The rows of a group lie close to one hidden flat surface of 11 dimensions, which passes through zero. Surfaces can cross.
(in the rows, 128 means zero)
Known rows, each followed by its group:
[137 129 134 142 142 146 119 122 135 117 131 106 144 105 133 156 131 124
 145 114 102  88 165] -> A
[142 113 124 128 104 149 147 129 134 125 123 121 144 142 128 124 128  98
 116 120 139 144  82] -> R
[154 148 116 139 107 150  93 108 109 126 104 100 118  94 124 141 164  77
 137 115 110 179  97] -> A
[121  99 115 148 145 117 111 140 112 117 135  65 116 128 136 136 135  86
 142 119 105  97 107] -> A
[115 142 144  98 141 107 105 153 127 139 127 139 113 129 161 138 128 124
 124 146 108 154 140] -> A
[167 138 137 128 128 173 125 122 120 149 131 136 159 140 138 128 148 117
 162 136 119 103  98] -> A
[107 157 102 137 113 169 140 118 138 158 154 127 111 141 113 105 160 143
 137 152 172 172  97] -> E
[150  98 147 165 106 177 142 137 152 126 132 103 158 147 169 118  97 109
 145 156 102 106 110] -> R
[136  85 115 128 147 154 160 132  97 138 113  88 139 102 123 113 120 150
 172  81 128  88 134] -> Z
[102 124 175  85 129  80 106 132 117 104  77 119  94 115 147 135 101 111
  69 149  67 113 160] -> E
[180 130 142  30 144 109 155 102 168  73  99 150 183 171 161 201 109  53
  35  99 107  59 100] -> R
[129 130 145 135 137 110 114 147 117 137 136 151 115 136 129 110 122 156
 145 144 103 117 150] -> E
[146  89 144 106 137 132 145 147  84 153  96 100 124 146 163  86 111 134
 154 119 101  99  86] -> Z
[107 130 129 127 145 147 140 177 137 155 164 143 150 145 160 138 123 140
 146 123 146 147 130] -> E
[125 114 141 124 112 128 132 107 118 146 109 131 142 137 146 131 122 131
 111 128 142 128 107] -> Z
[129 144 152 106 134 144 126 143 123 117 123 121 124 128 108 137 143  99
 106 136  93 100 121] -> E
[132  79 124  94 177  45 123 135  79  72 135 100 105 114  60 141 123  83
 119  72  64  94 165] -> R
[105  72  98 177 148 107 111  93 117 152 130  72 144 111 173 133 111 167
 198 124 180  67 152] -> A
[185 114  81  97 147 108 120 118 116 107 129 130 139 112 150 144 131  89
 159  81 122 189 108] -> A
[126  94 171 139 109 147 146 174  99 150 117 138 145 135 123  99 102 134
 152 132 106 124 112] -> E
[150 122 115  61 143 167 159  81 132 150  83 115 145 108 189 131 118 154
 147 121 156 113 122] -> R
[133  90 104 132 159 106 136 108 105 103 135 106 150  76  82 171 132 132
 158  56 147  91 185] -> R
[153 162 109 137 155 112 103 124 108 154 187 170 120 184 102 106 181 140
 152 135 123 130  90] -> Z
[129 153 117 113 126 146 139  99 128  92  67  88  75  57  90 109 127 145
 131 124 113  96 166] -> Z
[142  77 160 169  75 108  92 133  98 107  58  96 130  79 143 127  94  94
 137 125  95 152 130] -> A
[ 70 113 146 161 105 143 120 111 156 114 118  57 128 117 138 170 124  82
  81 159 129  99 127] -> E
[130 179 138  83 133 127 106 178 122 146 104 157 102 106 159 118 131 138
 145 139 124 175 128] -> E
[161 126  91  97 148  96 135 138 116 144 161 190 136 143 116 102 128 153
 181 117 166 201 124] -> Z
[148  87  92 145 137 149 166 138 117 129 156 131 175 101 104 137 121 143
 188  66 174 149 148] -> Z
[144 137 147  96 135  74  90 141 124 136 118 182 117 151 176 115 104 145
 137 164 113 154 136] -> E
[117 140 142 110 123 128 123 190 130 131 123 133 147 145 127 158 144  74
  95 115 141 143  78] -> R
[104 139 122  93 139 107 129 126 118 137 117 128 103 119 132 121 133 139
 120 126 142 143 134] -> A
[156 148 105 187 110 170 126 112 156 142 137 145 162 130 134 131 144 161
 165 130 189  97 111] -> R
[150 114 108 143  91 144 157  79 145 115 110 127 141 146 114 118 127 111
  91 122 152 142  81] -> R
[110 159 120  86 149 166 172 123 136 164 154 151 137 168 105 114 160 162
 116 134 174  98  97] -> A
[178 149 127 147  58 167 174  70 161  86 114 168 145 167  56 117 140  95
  33 121 134 148  54] -> R
[126  89 130  76 153 117 146 129 105 137 102 105 160 111 145 161 122 117
 137  78 147  93 130] -> E
[150 132 183 181  96 182  91 117 115 131 100 100 143 108 123 133 146 101
 139 158  64  68 127] -> A
[ 73 134 137 139 138 110 117  65 124 140 131 104 111 138 136 160 147 154
  64 127 123  89 165] -> Z
[ 97 107 133 119 115  93 119 139 107 119  95  94  98 119 127 122 116  88
  93 128 120 162 100] -> A
[120  97 147 171 115 106 102 205 133 108 110 111 129 118 184 136  77 105
 131 123  91 151 137] -> E
[103 156 113 182 128 154 108 201 137 130 144  86  86  98 137 113 141 121
 166 137 115 157 123] -> E
[119 111 112  96 162 115 133 132 105 141 136  97 118 146 148 126 136 118
 134 107 125 119 105] -> Z
[153  90 127 158 108 117 130 123 111 114 116 117 125 138 110 101 113 114
 138 125 114 122 103] -> E
[124 166  95  86 154 168 158 101 146 143 132 119 111 129 157 127 148 158
 116 116 151 126 125] -> Z
[127 115 127 107 103 129 135 100 123 123  59 100 118  88 135 124 113 123
 125 124 153 129 121] -> Z
[122 165 106 118 141 111 103 102 135 158 153 153 130 163 158 140 161 131
 126 145 176 154  95] -> Z
[119 136 115 100 146 143 155  83 123 156 117 130 104 137 163 101 123 194
 124 129 136 122 146] -> Z
[140 154  87 164 129 106 119 114 133 106 165 139  97 163  71 110 162 121
 105 125 142 136  89] -> R
[149 137 124 137 102 183 176  71 139 141 137 152 149 161  77 103 147 157
 103 131 163  97  90] -> A
[ 88 136 118 110 130 156 135 138 119 175 123 115 126  97 163 128 131 158
 160 123 171 181 140] -> R
[138  47 131 133 112 153 166 119 132 119 122  92 193 111 156 160  85  85
 141  98 139 143 125] -> R

New rows. What belongs after each?
[ 84  75  77 153 127  91 139  59 124 103 141  57  79 127 121 112 115 120
  94 124 127 175 134] -> R
[117 113 151 136 132 122 139 111 119 147 164 171 138 165 130 119 112 175
 105 129 103 134 162] -> Z
[127 130 112 142 126 124 119  95 126 126 124 116 112 121 122 124 135 136
 132 129 125 130 132] -> A
[146 150 102 136 132 145 138 161 131 108 156 136 127 125  91 128 145 102
 133 101 127 167 108] -> A
[128 137 111 133 147  94  93 142 151 121 156 126 123 151 174 148 123 108
 139 149 125 144 124] -> E
[162 109 147 159  96 147 156 103 132 120 129 174 161 137  94 115 106 161
 114 113 122 121 143] -> E
[124 183 127 148 137 192 113 101 135 144 119 113 144  54 119 175 173 158
 154 100 137  95 192] -> A
[131 132 130 152 104 125 132 118 125 123 138 172 150 113  67 137 137 142
 122 105 152 162 148] -> R
[ 92 157 107 104 146  59  77  30 133 121 114 126  56 115 163 135 130 172
  86 165 107 162 205] -> A
[101 177 158 136  90 149 115 181 108 157  96 145 117 109  87 119 166 120
 109 125 150 142  86] -> R
[ 63 135 146 108 123 163 155 146 131 144 165 114  95 121 133 116 121 128
 101 152  88 235 165] -> R
[146 126 135 109 139 120 115 150 111 146  97 132 144 118 154 129 126 135
 162 122 142  90 115] -> R
[143 136  94 127 144 120 108 161 129 103 102  49  64 113 149  81 128  93
 173 161  94  94  83] -> Z
[121 165 136  94 154 151 126 189 155 144 173 147 133 170 177 140 138 108
 129 157 110 154 103] -> R
[131 139 137  64 166 101 121 157  97 122 131 115 109 152 109 135 157  77
 104 111  81 113  93] -> Z
[157 107 160 135 104  96 114 163 113 138 114 179 126 155 156  85  88 142
 139 156  95 160 117] -> E
[153 179 114 119 131 185 158 151 178 123 171 164 145 150 128 136 140 126
 119 135 133 155 121] -> Z
[ 72  90 156  77 128  85 179 204 116 143 120 143 110 183 105  82  90 132
  84 145 151 119  80] -> A
[183 132 135 164  57 145 140 112 149  92 111 173 150 130  57 109 124  92
 109 144 132 173  87] -> Z
[ 87 184 137  62 176 139 139 136 162 144 148 162 137 117 159 176 134 177
 105 126 149 116 203] -> A
[127 129 202 126 128  99 107 161 126 136 119 189 121 144 136  94  87 181
 132 193  73  77 187] -> A
[148 131 118 154 126 119  95 122 139 103 134 125 129 104 153 156 119 110
 136 120 104 156 161] -> A
[193 102 144 170 121 134 134 138 119 108 131 163 154 129 100  98 103 154
 176 127  98  82 150] -> A
[123 156 160 159 109 147  97 168 127 138 128 136 125 119 126 126 139 119
 136 157  97 135 134] -> A
[ 89 153 142 108 129 123 130 147 117 129 102 120 101  88  99 132 139 139
 105 117 130 130 154] -> A
[186 135 103 201 122 110 106 133 141  96 140 169 119 109 127 110 110 177
 167 108 111 137 174] -> E
[146 105 157 203  66 182 148  88 138 129  91 114 135 130 124  95 106 153
 110 148 109  84 119] -> Z
[117 144  94 110 145 146 157 157 141 102 149 104 107 129 119 140 140  99
  88  87 108 166 114] -> E
[107 107 161 168 129 123 142 121 131 113 165 129 117 156 115 120 108 149
  83 141  58  98 179] -> Z
[116 151 112 124 150 119 112 129 150 108 149 109 116 133 141 160 141 108
 112 137 120 117 140] -> E
[134 171  82 105 164 102 128 168  96 120 149 154  67 105  64  86 167 152
 164  98 127 173 131] -> A
[153 113  93 129 136 117 132  99 149  75 147 105 127 136 126 156 125  79
  93  99  98 153 124] -> A
[123  91 156 121 136 132 150 104 134 118 111 110 150 139 138 136 101 127
 103 134 108  47 144] -> A
[112 115 133  97 123  71 138 104 129 111 126 141  87 169 121  97  99 127
  69 153 108 162 111] -> A
[144  83 131 113 137  98 143 145 133 115 134 139 148 155 154 121  87 124
 137 124 126 119 125] -> A
[124 143 140 130  87 181 162 156 123 127  84 128 116  84 107 108 123 129
 106 102 127 182 114] -> E
[165  82 163 128  91 104  96 160  83 153  54 156 160  78 173 111  81 137
 200 123 132 161 131] -> A
[110 121 117 139 133 127 133 125 129 119 119 108 127  90 119 146 123 138
 133  99 147 118 163] -> A
[160 147 133 132 135 133  96 119 117 133 139 135 117 139 140 117 145 122
 151 151  85 127 127] -> A
[141 139 166 118 100 124 156 139 145  62  96 163 120  88  56 140  94 124
  57  97  71 136 197] -> A
[127 199 118 123 145 161  84 198 153 128 127  97 115  92 154 158 170  78
 171 140 128 128 114] -> E
[188 150 125  77 104 192 154  93 114 126  85 141 169 100 112 151 162  77
 117  82 129 161  83] -> A
[144 127 171 158  77 167 113  89 149 126 107 133 164 135 159 153 120 102
  93 166 101 125 128] -> A
[134 153  66 125 161 117 126 113 161 109 198 120 112 174 135 140 155 102
 119 128 144 159  96] -> E
[ 94  93 128 138 130  78 109 148 125 143 141 105 114 171 175 113 103 116
 122 169 135 141  92] -> A
[143  84 120  35 164  31 127 146  89 131 107 161 111 158 195 108  84 135
 125 102 112 181 118] -> E
[168 145 138 169 127 139  91 102  92 149 128 140 100 136 105  73 159 166
 185 164  88  86 123] -> A
[138 149 112 144 115 115  91  93 139  96 132 114  99 119 138 144 139  91
  92 139  87 183 133] -> A
[ 98 160 136 130 113 145 124 128 121 149 119 127  90 121 126  99 140 152
 120 157 124 162 129] -> R
[131 129  80 190 141  99 102 118 158  98 184 106  78 173 128  95 129 123
 136 169 104 133 112] -> Z
[113 145 165 158 145 131  94 140 140 140 159 134 136 137 127 143 138 137
 150 176 103  64 168] -> E
